There are 4 nested groupings, the coarsest first. Each group lies inside one group of the grouping before and may be the whole of it. The rows also spread widely along 17 directions, which tell nothing about the answers.
In the rows, 128 means zero.
Some rows, each with its group in each grouping after it:
[123 133 169 131 131 160 100 146 141 164 153 123 100 142 132 152 116 112
 145 139 151 129 102 160 114 139 112 161 108 143 132]
Q_139 Q_847 liku pekof
[104 127 189 146 142 136 113 151 139 144 166 128 123 158 132 124  96  95
 119 144 109 111 135 138 119 118 134 148 115 142 110]
Q_136 Q_956 kub pagop
[252 114 154 173 160 181 121 137 151 151 173 101 157 112 116 114 154 182
 107  70 105 131 141 120  26 174 139  88 131 101 145]
Q_136 Q_799 tep fis
[116  88 147 116 185 110  90 121 126  90 131 166 109 133 136 114 127 170
 149 127 155 141 133 150 148 156 147 125  96  92 116]
Q_634 Q_206 zad kivem
[136 158 114 142 138 119 144 176  82 143  94 175 120 113 191 112 132 132
 190 127 141 148 129 186 156 141 132 168 114 110 141]
Q_634 Q_206 nozet dal
[144 107  99 128 132 172 134  94 125 108  90 104 158 105 144 114 148 158
 136  89 109 190 136 131 134 158  98  86 105  89 127]
Q_136 Q_799 tep Gote
[193 116 115 169 130 101  95  82 144 137 163 116 112 148 122 124 114 159
  91  89 118 136 103 121  85 132 101 107 142  88 150]
Q_139 Q_317 didi fegog
[ 91 128  97 101 104 150 140 114 143 106 125 122 117 139 120  97 116 114
 139 141 137 132 147 129 125 130 114  81 110 121  99]
Q_634 Q_149 vebi tikal
[115 127 165 183 124  99 113 122 130 157 134 100 110 142 174 166 124  36
 144 119  92 131 144 248  95  67 105 185  98 196 174]
Q_634 Q_206 muvav las
[175 103 137 129 172 169 120 158 135 104 118 126 114 148 154 118 119 163
 177 127 142  57 152 134 124 162 161  76 117 106 131]
Q_634 Q_206 zad tilam
[161 123 142 115 105  93 125 166 142 152 121 161  93 115  99  87 127 121
 120 160 161 109 130 112 107 137 132 119 101 143 117]
Q_136 Q_799 mosi Belot
[ 82 163 134 136 151  63 134 162  99 122 106 187 110 153 156 111 122 148
 145 125 132  74 121 141 162 142 185 172 144 120 159]
Q_139 Q_847 liku detir
[133 124  91 102 117 113 116 115 143  93 177 155  79 116 114 133  82 134
 111 114 172 138 124 144 104  97  98 120 136 111  93]
Q_139 Q_317 didi nuli
[145 140 146 144 134 106 132 119 132 111 139 167 132 100 149 113 122 170
 115 102 110 139 127 122 107 152 139 150 135  86 127]
Q_634 Q_237 lirog Zoz
[130 130 126 108 103 136  90 178 123 171 145  56 120 136  93 130 162 145
 181 158 147  91 142 100 135 163 163 123  95 163 148]
Q_634 Q_206 muvav pevo
[144 108 123 147 165 103 107 156 109 152 139 137 113 194 144 103 155  88
 169 158 161 119 140 197 126 106 137 122 108 151 152]
Q_139 Q_847 Dis lis
[106 162 103 109 132 154 138 164 112 165 155 105 124 151 128 133 132 112
 137 125 129  96 106 116  89 170 134 153 177 167 103]
Q_634 Q_149 vebi tudud
[102  98 119 123  99 115 112 134 122 116 142  71 121 132 157 105 146 156
 154  93 137 110 144 146 113 173  92 121  91 145 112]
Q_139 Q_847 ketu pudi
[125  97 139 124 180  96  80  95 129 109 127 160 114 109 121 143 163 148
 111 108 130 154 128 155  92 134 161 159 131 110 145]
Q_136 Q_956 baso gat
[161 132 139 146  91  99 144 105 133 108 124 140 129  95 145 106 128 184
 116  80 116 143 113 127 156 167 117 121  93  95 175]
Q_139 Q_317 gazep kibo
[143 106 138 131 117 173  60  97 151 108 167  94 113  97 141 175 117 155
 154 126 125 139 150 120  80  82 110 145 136  72 104]
Q_139 Q_847 Dis vime
[124 143 105 100  54 111 108 139 123 162 198  88 113 156 132 125 144 127
 159 156 144  87 109  80 153 154 141 142 140 155 140]
Q_634 Q_918 gipug Pezed
[112 143  45 102  75  92 130 145 116 145 146 101 114 140 102  65 141 134
 140 123 160 141 150 121 110 140 128  87 101 130 110]
Q_136 Q_956 roki Badi
[144 162 142 117 105 166 181 134 156 142 101 147 129  99  99 123 120  73
  83 132 115 131 128 127  86 124 131 114 133 153 129]
Q_136 Q_956 baso vinum
[204 102 123 116 124 146 133 137 159 142 161 151 108 176 107  66 132 123
 137 169 178 116 128 121 105 156 130  38  98 121 128]
Q_634 Q_206 muvav pevo
[145 100 144 120 140 122 115 134 137 102 120  96 122  87 123 163 150 125
 139 116 123  99 162 145 106 113 145 131 121 168 142]
Q_634 Q_206 muvav pevo
[156 110  95 132 118  63  93 139  98 152 106 106 105 102 154 136 153 125
 140 125 126 115 131 121  82 123 108 182 164 148 107]
Q_634 Q_206 zad kivem
[143 131 172 162 119  86 142  91 129 104 121 162 151 122 175 141 136 119
 111 129  75 114 128 113 149  91 157 160 162  99 179]
Q_139 Q_847 ketu pudi
[162 145  91 148 144 102 153 146  89 118 117 129 149 133 129 114 135 142
 148 103 129 168 140 157 194 108 136 102 107 118 175]
Q_139 Q_317 didi fegog
[129 124 108 142  57 148 119 107 142 100 111  77 131 115 164  96 120 180
 183 110 107 117 169 125 156 149 115  69  59  73 154]
Q_634 Q_206 muvav pevo
[106 137  78 107  86 149 143  92 140  89 118 115 125 139 149 112 134 136
 172 122 126 108 149 145 167 129 160  67 100  99 175]
Q_634 Q_206 zad kivem
[139 130 148 131 153 163 115 155 114 164 145 108 129 138 129 126 110 155
 123 112 132 149  88 108 119 202  78 146 130 135  81]
Q_634 Q_149 vebi tudud
[111  71  78 107 143  65  66 112 101 100 101 112  97 116 140 135 155 142
 153 129 164 140 144 138 131  99  92 143 130 128  97]
Q_139 Q_847 Dis vime
[103 129 133 112 112 137 117 147 120 101 165 114 125 134 149 109 117 178
 159 122 132 110 139  99 148 161 140 130 120  90 115]
Q_139 Q_317 didi nuli
[131  95 189 102 122 130  95 105 174 109 169 100 103 125 109 161 123 153
 107 127 127  56 103  87 133 175 156 122 121 154 150]
Q_634 Q_206 zad kivem
[153 116 107 124 141 141 104 125 118 168 115  90 142 164 107 124 171 114
 159 168 135 148 118 108 156 140 140 106 121 136 153]
Q_634 Q_237 lirog Zoz
[187  98 134  77 106 148 123  59 165 116 103 190  90 108 139 148 181 114
 134 174 169 122  68 110 161 150 154 116 145 110 210]
Q_139 Q_317 didi fegog
[118 138 152  69  79 156 131 151 146 141 144 110 128  64  57 138 140 133
 123 149 155 182 120  89 169 146 130 129  75 162 127]
Q_136 Q_799 tep Gote
[153 102 109  94 118 142 106 106 142  94 184 156 111 130 126 112 127 144
 148 160 165 147 142 101 123 101 139 101 138  76 103]
Q_139 Q_317 gazep kibo
[ 83 103 125 138 117 143  88  40 159 119  95 110 103 168 147 149 106  81
 123 150 103 128 110 135 135 110  91 118 123 107 128]
Q_634 Q_918 gipug Pezed
[134 155 131 111 128 157 129 109 134 121 119 134 143  94  78 163 126 132
 118 142 123 182 118  94 172  98 154 128 129 100 155]
Q_139 Q_317 gazep kibo
[135 148 165 122 130 164 176 141 139 126  72 183 121 107 142  97 123 134
 132 128 132 134 106 143 149 194 126 118  90 124 143]
Q_634 Q_149 vebi tudud
[ 83 136 137 162 179 161 103 109 150 154 130  80 142 214  94 109 125  94
 122 135  92 116 143 145  79 139 159  87 113 125 136]
Q_634 Q_206 muvav las
[131 105 109  95  93  41 152 119 106 106 117 158 127 133 153  86 183 130
 134 149 144 111 118  96 186 152 151 131 139 146 172]
Q_139 Q_317 didi nuli
[125  96  64 133 140  73  93  89 120  87 121 107 127 129 128 126 149 137
 124 109 122 124 172 128  78  68 127 112 164 103 111]
Q_139 Q_847 Dis lis

New rows. What belongs after each?
[ 96 174 116 116  59 112 142 136 123 120 145 116 131  52 120 149  98 127
 115 101 102 163 148 115 135  86 117 171 126 126 116]
Q_136 Q_956 kub pagop
[ 92 148 130 166  65 129 121 144 125 197 119  61 137 163 139  59 114 102
 136 143  97 167 136 118  87 165  54 136  78 124  73]
Q_634 Q_237 lirog Zoz
[118  94 143  91 132  81 115 113 125  97 138 122 116  99 118 157 141 156
  98 105 148 111  95  94 161 160 114 151 143 165 124]
Q_139 Q_847 ketu pudi
[120 136 188 162 141 139 113 195 107 134 160 138 129 161 181 106 114 134
 200 155 120 102 164 164 154 125 164 161  88 106 138]
Q_139 Q_317 gazep kibo
[145  95 140 113 147  97 114 170  96 129 185 121 126 146 154 113 168 123
 163 141 157 126 138 144 131 143 136 155 134 163 126]
Q_139 Q_317 didi fegog
[115 121 113 162 162  92 112 127 118 132 115 117 121 145 105  92 123 134
 108  93 125 170 145 166  82 134 102 123  98 120 105]
Q_139 Q_317 gazep kibo
[150 130 155 106 105 184 119  98 150 134 157  67 131  83 113 215 158 152
 121  75 129 124  70 134 163 174 117 143 121 175 207]
Q_139 Q_847 Dis vime
[141  93 128 105  84 132 116  94 148 120 104 103 113 108 131 131 148 110
 136 151 133 128 130 107 132 133  98 114 110 144 127]
Q_634 Q_918 gipug Pezed
[148 124 157 114 137 144 122 139 131 140 153 105 113 151 133 190 120  87
 124 154 128  66  91 103 169 116 140 148 176 179 157]
Q_139 Q_317 didi fegog
[ 94 140 145 144 117 116  86 137  88 125  92  98 139 103 188 184 112 151
 182 149  71 103 133  76 196 104 137 203 162  97 128]
Q_634 Q_149 vebi tudud
[109 147 134  88  75 116 118 154 143 127 131 129  85  94 123 145 125 128
 165 152 154  74 128 125 156 136 160 147  97 156 158]
Q_634 Q_206 muvav las
[189 105 155 138 116 152 134 122 147 102 113  72 145 103 117 172 130 166
 135  97 117  92 135 119 194 125 131  69  88 147 200]
Q_139 Q_847 liku pekof
[118 134  88 166 108 137 110  88 128 154 172  43 161 207 135 109 150  92
 151 122  83 138 157 154 108  99 143  82 122 123 168]
Q_634 Q_206 zad kivem
[ 48 186 135 122 122  81 120 127 123 132 117 173  96 129 123 152  97 104
 135 143 113 112 114 145 162 101 184 191 134 123 159]
Q_634 Q_206 zad tilam
[180  96 136 112 153 135 127 109 125 131  92 193 107 132 176 121 168 109
 158 168 155 127  99 142 134 151 133 136 150 122 151]
Q_634 Q_149 vebi tudud
[211 145 123 119 118 187 146 150 117 157 130  98 161  98  90 151 116 130
 108 149 122 174 109  37 145 117 100 114 171 113  96]
Q_139 Q_317 gazep kibo
[128 189  97 104  87 139 147 193  98 180 182 109 137 140 102 118 125 126
 154 140 153 143 115 110 182 142 158 132 121 150 144]
Q_136 Q_956 roki Badi
[ 96 172 128 140 152 106 135 146 131 158  81 162  90 142 117 134  87 102
 104 130 128  94  92 146 120 148 131 161 138 148 126]
Q_634 Q_237 lirog Zoz
[153  81 137 128 131 109 110 115 145 112  96 144  94 113 149 120 151  99
 147 135 145 107 153 186 110 108 132 113  93 148 157]
Q_136 Q_956 kub pagop
[107 132  93 125 134 117 117 143 117 126 120 101 126 130  93 115 122 133
 125 114 147 157 147 135 118 112 106 108 109 131  97]
Q_139 Q_847 Dis vime
[ 78 160 126 142 102 124 108 139 134 159 191 106 119 157 124 117 132 104
 146 121 132 144 147 180  67 108 138 162 111 136 132]
Q_139 Q_847 liku pekof
[155 163 133 152 152 125 116 192  81 141 216  99 167 109 118 158 101 180
 127  85 115 166 141 100 122 108 127 176 165 109  84]
Q_139 Q_847 ketu pudi
[194 156  51 114  93 154 161 172 132 169 164  74 110 123  73 124 112  81
  98 111 164 134 134 129  33  99  73  94 164 185  79]
Q_139 Q_317 didi nuli
[ 86 157 146 150 120 138 111 151 141 171 114 100 107 121 110 132  98 101
 109 108 105 133 125 160  66 137 104 168 105 152 103]
Q_136 Q_799 tep Gote
[ 93 122  93 140 221 122 111 129  96 144 146  93 160 183  86 115 147 125
  89  85 119 176 129 146  91 158 130 117 148 143  98]
Q_136 Q_956 baso vinum
[245 115 205 158 162  99 125 150 131 152 149 155 145 121 117 166 142 109
 114 166 107 111 119 103 155  87 184 147 156 151 188]
Q_634 Q_206 zad kivem
[ 65 167 146 125 117 126 129 151 118 141 157 107 134 122 108 144 132 118
 138 109 125 154 133 167 137 126 146 170 100 154 145]
Q_139 Q_847 ketu pudi
[123 145 105 149 118 106  94 133 109 168 122  68 148 159 110 147 132 118
 140 147  86 111 135  84 161  93 157 132 146 131 155]
Q_136 Q_799 tep Gote
[130 160  93 150 119 149 148 106 143 111 194 150 112 152 173 128  81 104
 111  76 112 114 136 190  64 101 118 118 158 104 123]
Q_136 Q_956 baso vinum
[179 189 150 178  75 163 166 113 149 144 162 143 150 146 171 135  80  99
 133 141  64 113 132 117 136  75 151 116 149  80 182]
Q_634 Q_206 muvav las
[ 95 137 128 131 114 113  82 147 123 145 164  75 113 142 136 151 124 137
 157 131 111  69 142 110 103 132 154 162 145 141 126]
Q_634 Q_206 muvav pevo
[157 136 136 156 150  95 119 140 116 105  96 121 140  92 110 150 113 195
 119  83 112 118 144 114 159 116 142 122 119 105 157]
Q_139 Q_847 liku detir
[139 107 158 119  99 122 111  86 181 120  93 131 113 146 114 117 169 101
 154 196 118  63 148 109 145 110 206  84  95 124 210]
Q_634 Q_237 lirog Zoz
[152 139 121 120  51 125 166 137 124 141  95 147 122 115 185  88 144 115
 154 151 134 109 124 110 133 145 101 131 133 123 135]
Q_139 Q_847 liku detir
[ 80 144  88 116 173 147  94  82 129 118 118 142 121 180 101 129 115 145
 142 140 131 146 109 113 160 137 172  96 139  65 139]
Q_634 Q_206 zad tilam
[100  88  92 103 148  77  93 130  79  99 165  74 140 105 141 178 133 125
 121 103 120 152 145 109 151  88  92 173 175 164  72]
Q_136 Q_956 baso vinum
[161 135 111 117 125  96 112 138 106 147 123 145 127 114 117 136 133 155
 130 137 133 139 101  86 180 133 143 142 142 117 147]
Q_136 Q_799 tep Gote
[117 171 173 178 157 120 107 188 107 174 124  96 151 136  79 141  73 123
 105 144  83 151 149  80 121  99 124 172 129 123  69]
Q_634 Q_918 gipug Pezed
[201 117 134 122 119 106 136 111 123 144 115 149 160  86 102 128 208 122
 129 153 137 203 134 115 133  95 159 132 129 124 187]
Q_139 Q_847 liku pekof
[148 126  73 130 139 130  99 115 110 149 113 165  91 154 159 135  83  88
 142 162 152 153 102 137 145  78  85 131 165  89  90]
Q_136 Q_956 kub pagop
[ 86 161  47 124 194 145 112 166  96 144 179  93 120 169  91 148  86 105
 123  96 149 153 139 167  73 104 111 128 172 151  54]
Q_634 Q_206 muvav pevo
[115 139 150 108  82 126 125 113 149 157  98 133 107  84  91 132 154  74
 117 164 138 181 118 135 103 114 117 171 103 152 140]
Q_139 Q_317 gazep kibo
[156 102 165 160 161 142 104 124 145 117 109  74 136 139 109 164 110 130
 123 125  90  82 150 118 139 105 137  94 118 145 148]
Q_634 Q_149 vebi tikal
[159 133 130 151 129 112 142 123 117 107 115 132 163 136 171 124 141 134
 151 149  79  87 156  85 159 100 182 120 167  93 160]
Q_634 Q_237 lirog Zoz
[139 145 160 137 179 143 165 201 104 129 134 160 156 161 141  91 147 137
 154 134 136  96 157 141 122 151 185 124 137 134 133]
Q_139 Q_847 liku detir
[ 92 129 103  99 127 125 126 118 116 119  87 140 112 109 120 148 113  95
 141 156 146 179 121 137 182 102 101 135 117 133 111]
Q_634 Q_206 muvav pevo
[188 173 128 184  78  95 120 143 136 193  74 123 127 124  96  86 131 105
 146 172  96 148 163 117  98  80 158 118  88  90 171]
Q_634 Q_206 zad tilam
[168 132  87 141 100  98 124 147 108 153 111 127 116 138 159 104 141 124
 160 134 131 103 134 132 135 119 130 117 131 127 151]
Q_136 Q_799 mosi Belot
[147 108 103 108 147  56 130 161  88 105 134 143 127 118 138 108 130 166
 130 120 146 117 133  93 166 147 132 134 149 137  98]
Q_634 Q_206 zad kivem
[127 145 129 104 104 138 138 145 131 122 137  99 149  85  92 148 138 140
 120 120 108 129 146  87 140 118 161 126 131 145 138]
Q_136 Q_799 tep Gote
[173 148  87 146 126  80 112 141 118 153 163 113 137 147  74 112 131 163
 114 116 141 138 135  99 119 104 152  99 134 113 150]
Q_139 Q_847 liku pekof
[115 157  89 144 224 162 145 174  95 108 117 154 140 172 116 115  75 145
 136 108 133 133 155 141 129 125 139  95 150  93  65]
Q_634 Q_918 gipug Pezed
[135 131 130 119  78 149 141 130 141 149 141  79 123 125 122 140 115  87
 110 125 119 128 116 132 142 131  88 111 106 177 132]
Q_136 Q_956 baso gat
[193 101 110 124 104  77 100 145 111 129 180 144  91 132 160 125 117 178
 157 117 187 112 101 139 180 139  98 121 108 127 149]
Q_139 Q_847 liku pekof
[128 167 145 123 124 213 145 133 124 130 129  67 186  89  92 192 144 112
 144 132  85 186 145 103 168  85 159 140 136 123 166]
Q_139 Q_317 didi nuli
[125 114 121 129 198 117 142 124 123 116  90 116 148 144  83 141 151  73
  86 134 109 132 149 121  93  89 151 117 176 164 119]
Q_139 Q_317 didi fegog
[137 137 106 122 123  94 151 151 100 142  99 126 143  92 126 120 170  95
 136 129 125 170 150 148 110 112 130 156 131 169 132]
Q_634 Q_206 muvav las
[ 90 147  81 122 160 124 102 116  77 116  97 126 142 114 143 160 122 161
 160 119 112 180 120 110 190 120 126 160 155  85 117]
Q_634 Q_149 vebi tudud
[103 131 127 124 135 123  93 115 141 172  51 134  96 135  87 123 128  97
 113 167 131 124 104 107 120 140 133 135 118 124 132]
Q_136 Q_956 kub pagop
[141  82 155 120 123  62 145 109 147  92  67 162 104  79 122 116 139 112
  86 123 142 131 142 142 109 113  95 127 104 161 123]
Q_139 Q_847 liku pekof
[187 118 111 155 162  98 112 116 111 133 163 124 146 119 127 129 159 167
 119  80 123 167 128 146  89 144 135 131 143 116 152]
Q_634 Q_206 muvav pevo
[ 87 152 127 126 179 115 177 136 110 127 111 145 155 131 116 124 159  83
 100  98 109 161 132 180  99 148 154 149 148 180 142]
Q_634 Q_206 muvav pevo
[123  83 114  95 116  94 132  83 154  83  74 188  86 125 142  94 124 109
 111 159 166 115 128 119 113 114  96  98 135 110  95]
Q_139 Q_847 liku detir
[191 123 165 146 187 113 118 156 108 191 128 157 125 159 114 145 139  95
 109 152 146 146  74 137 160 144 140 153 141 164 160]
Q_136 Q_956 roki Badi
[ 99  91 139  94 153 113 121 115 122 103 133 114 125 108  90 155 115 116
  89 119 154 186 112 124 161 121  71 133 119 165  78]
Q_139 Q_847 ketu pudi
[141 134  45 169 148 118  82 118  86 169 117 113 110 205 172 113 136 119
 195 132 138 138 128 181 134 118 119 119 131  94 149]
Q_634 Q_918 gipug Pezed
[ 89 142 129 142  78 138 168 121 125 101  92 112 161 104 186  70 144 142
 152 105  75 136 175 123 100 162 118 118 105  87 113]
Q_634 Q_206 nozet dal
[ 66 151 132 143  93 108 110 149 102 149 109  94  96 142 186 162  95  94
 169 133 107  80 113 155 174 118 106 198 128 157 141]
Q_139 Q_317 gazep kibo
[ 97 115 152 100 129 130 126 129 133 117 230  81 142 159  96 134 138 122
 109 117 133 134 121 115 141 146 134 123 127 175 127]
Q_139 Q_317 didi fegog
[102 135 184 177 141  75 111 187 107 129 129 113 122 151 154 129  95 122
 152 127 104  76 161 161 160  93 139 164  95 151 140]
Q_139 Q_847 Dis vime
[126 144  99 152 107 140 144  97 135 114 138  82 157 152 139 129 152 119
 140  96  94 112 151 156 124 105 149  89 128 124 192]
Q_139 Q_847 Dis lis
[ 92 136 133 104 137 158 103 154 120 125 119 168 109 141 113  77 130 154
 192 176 179 193 143 147 166 148 146 119  53  61 117]
Q_139 Q_317 didi nuli
[137 206 120 179 131 171 138 177 119 153 107 124 111 157 158 151  32 144
 158 111  96  58 117 138 162 125 143 123 133  88 143]
Q_634 Q_206 zad kivem
[ 64 144  79  90 151  80 106 136 100 137 136 169  92 167 101 123  97 108
 119 155 170 144  95 125 189 122 131 142 138 132 104]
Q_136 Q_956 baso vinum
[ 80 144 171 117  89 142 138  96 156 141  39 158 102 117 144 143 114  87
 123 166 105 103  82 111 191 152 128 146 106 128 173]
Q_136 Q_799 mosi Belot
[ 84  78 141 116 224 129 103  84 113  66  94 161 148 132 134 122 131 167
 115 122 114 179 132 103 146 152 125 123 145  74  75]
Q_634 Q_149 vebi tudud
[106 137  72 154 165 126 101 146 101 143  79  69 122 122 111 130 154 144
 156  69 126 138 164 193  75 151 122 134  97 149 128]
Q_634 Q_918 gipug Pezed
[134  98  99 109 107  90  79 110 126 138 141 133 102 129 140 112 179 111
 155 160 147 133 148 139  84 109 151 146 130 121 136]
Q_136 Q_956 baso gat
[129  99  49 121 188  91 120  89 120 141 111 146 120 167  77  81 144  83
  66 117 153 203 121 142  46 117  81  86 162 133  65]
Q_136 Q_799 mosi Belot
[149 146 108 145 153 168 120 130 126 129 150 161 113 150 150 125 113 129
 162 115 155 154 129 193 105 112 129 119 120  83 136]
Q_139 Q_847 ketu pudi
[124 116 150 125 129 148 101 129 133 136 136  95 128 126 114 134 118 147
 141 133 127 145 123 107 148 151 113 117  97 118 116]
Q_634 Q_206 nozet dal
[132 119 122  81 143 127 144 167 102 122 150 114 157 111 101 120 153 139
 115 137 140 142 134  64 150 156 140 126 154 155  89]
Q_136 Q_956 baso vinum
[140 108 156 130 107 114 156 134 133  98 112 165 122 128 176  83 130 121
 148 137 129 114 151 163 169 139 133  99  74 123 157]
Q_136 Q_956 baso vinum
[105 142 122  87 116 108 122 125 118  93 181 130 127  86 112 181 120 149
 119 116 129 125 124  86 166 111 155 170 167 143 120]
Q_634 Q_918 gipug Pezed
[127 114  89 127 167 147  86 124 118 144 188 108 130 193 103  89 161 134
 161 135 163 184 142 159  88 135 144 100 114  95 122]
Q_139 Q_317 didi nuli
[163 134 100 128 128 142 137 115 109 110 127 127 157  93 124 144 122 146
 121 111 124 204 131 105 154  89  94 119 148  89 112]
Q_139 Q_847 Dis vime
[ 71 147 136 118 129 131 112 140 107  95 162 129 143 137 145 157 106 134
 168 153 113 125 157 108 190  71 171 154 143  91 123]
Q_139 Q_847 ketu pudi
[ 93 142 139 115 118 159 150 130 130 141 122 101 141 156 147 140 143  81
 123 137  98  83 116 118 137 154 151 130 152 168 149]
Q_136 Q_956 baso gat
[226 140 104 144  95 135 103 118 128 141 173 101 122  92 128 168  87 190
 127  95 128 143  97  88 154 125  92 114 137  90 143]
Q_634 Q_206 muvav las
[ 92 155 136 179 104 113 102 147 111 173 132 105 157 192 138  72 120  92
 154 192  81 146 177  86  89  71 142 147 137  68  84]
Q_139 Q_847 ketu pudi
[124 127 141 130 144 156 128 141 145 128 167 128 141 153 114 111 136  91
 136 150 115 126 172 139  85  92 172 108 126 128 121]
Q_136 Q_799 tep fis
[134 100 139 144 172 122 112 122 106 107  69 127 136 148 172 151 138 119
 177 153 110 109 139 147 211 111 149 119 114 121 174]
Q_634 Q_206 muvav las
[104  98 128 121 124 165  96  65 160 105 119 117 119 159 141 141  99  87
 125 172 105 122 139  97 133  80 124  92 145  80 107]
Q_136 Q_956 roki Badi
[162 139 123 116 135 133 137 151 126  93 142 141 127  95 133 157 129 143
 150 124 126  81 163 117 125  99 180 132 157 129 139]
Q_634 Q_918 gipug Pezed
[151 120 144 112  95 106 143 122 127 139 134 161 133 123 162 115 179  93
 141 171 131 128 130 109 110 111 150 160 163 134 149]
Q_139 Q_847 liku pekof
[100 118  95  74 162 147 179 108 129 118 139 161 125 158 130 118 195  48
 132 132 173 157 106 213 127 157 147 113 136 207 160]
Q_634 Q_237 lirog Zoz
[ 88 172  87 150  86 146 119 119 125 159 116  48 129 139 114 148 119 103
 139 104  96 140 133 148 114 108 110 136 117 134 155]
Q_139 Q_317 didi nuli
[ 82 126 122 129  99  73  90 152 135 170  64 125  64 133 103  81 132  96
 155 164 164 124 143 181  96 144 110 140  42 158 125]
Q_634 Q_206 muvav pevo
[109 177  98 119 130 178 169 161 133 107 122 112 144 122  97 119 100 156
 121  89 127 110 145 118 119 144 137  82 128 115 114]
Q_139 Q_847 Dis lis
[132 156  67 130 113 131 131 120 112 155 157 101 128 179 140 133 133 112
 150 115 130 113 109 148 167 128 156 100 142 136 186]
Q_136 Q_956 roki Badi
[105 141 114  78 134 109 175 105 132 119 106 219 114 125 108 106 137  80
  91 150 161 176  84 137 170 138 137 120 138 147 141]
Q_136 Q_799 mosi Belot
[114  99 122  91 175 127  92 123 126 103 157 153 114 152 111 118 148 156
 142 135 167 130 126 133 154 156 171 102 111 113 134]
Q_136 Q_956 baso gat
[117 140  96 119 142 163 130 134 127 124 161 107 129 174 119 118 147 140
 177 114 145 112 138 175 155 154 172  74  94 140 183]
Q_634 Q_149 vebi tudud
[125 114 140 142 103  81 111 103 129 150 114  93 127 116 126 142 139  87
 106 133  97 148 126 124 110 106 101 164 135 161 126]
Q_634 Q_206 zad kivem
[118 150 149 163 156 129 109 113 147 160  73 130  91 138 121 161  88 108
 105 114 113 107  85 167 127 145 110 151 111 140 155]
Q_634 Q_237 lirog Zoz
[ 83 118 116 116 165 105  79 134  99 117 123 141 116 142 149 136 138 147
 174 143 141 131 138 139 170 124 172 158 125  95 133]
Q_136 Q_956 roki Badi
[ 63 170 113 179 130 126 104 115 133 141 135  97 131 166 131 120  79 112
 114 108  69 118 161 140  70  88 144 138 138  81 107]
Q_136 Q_956 roki Badi
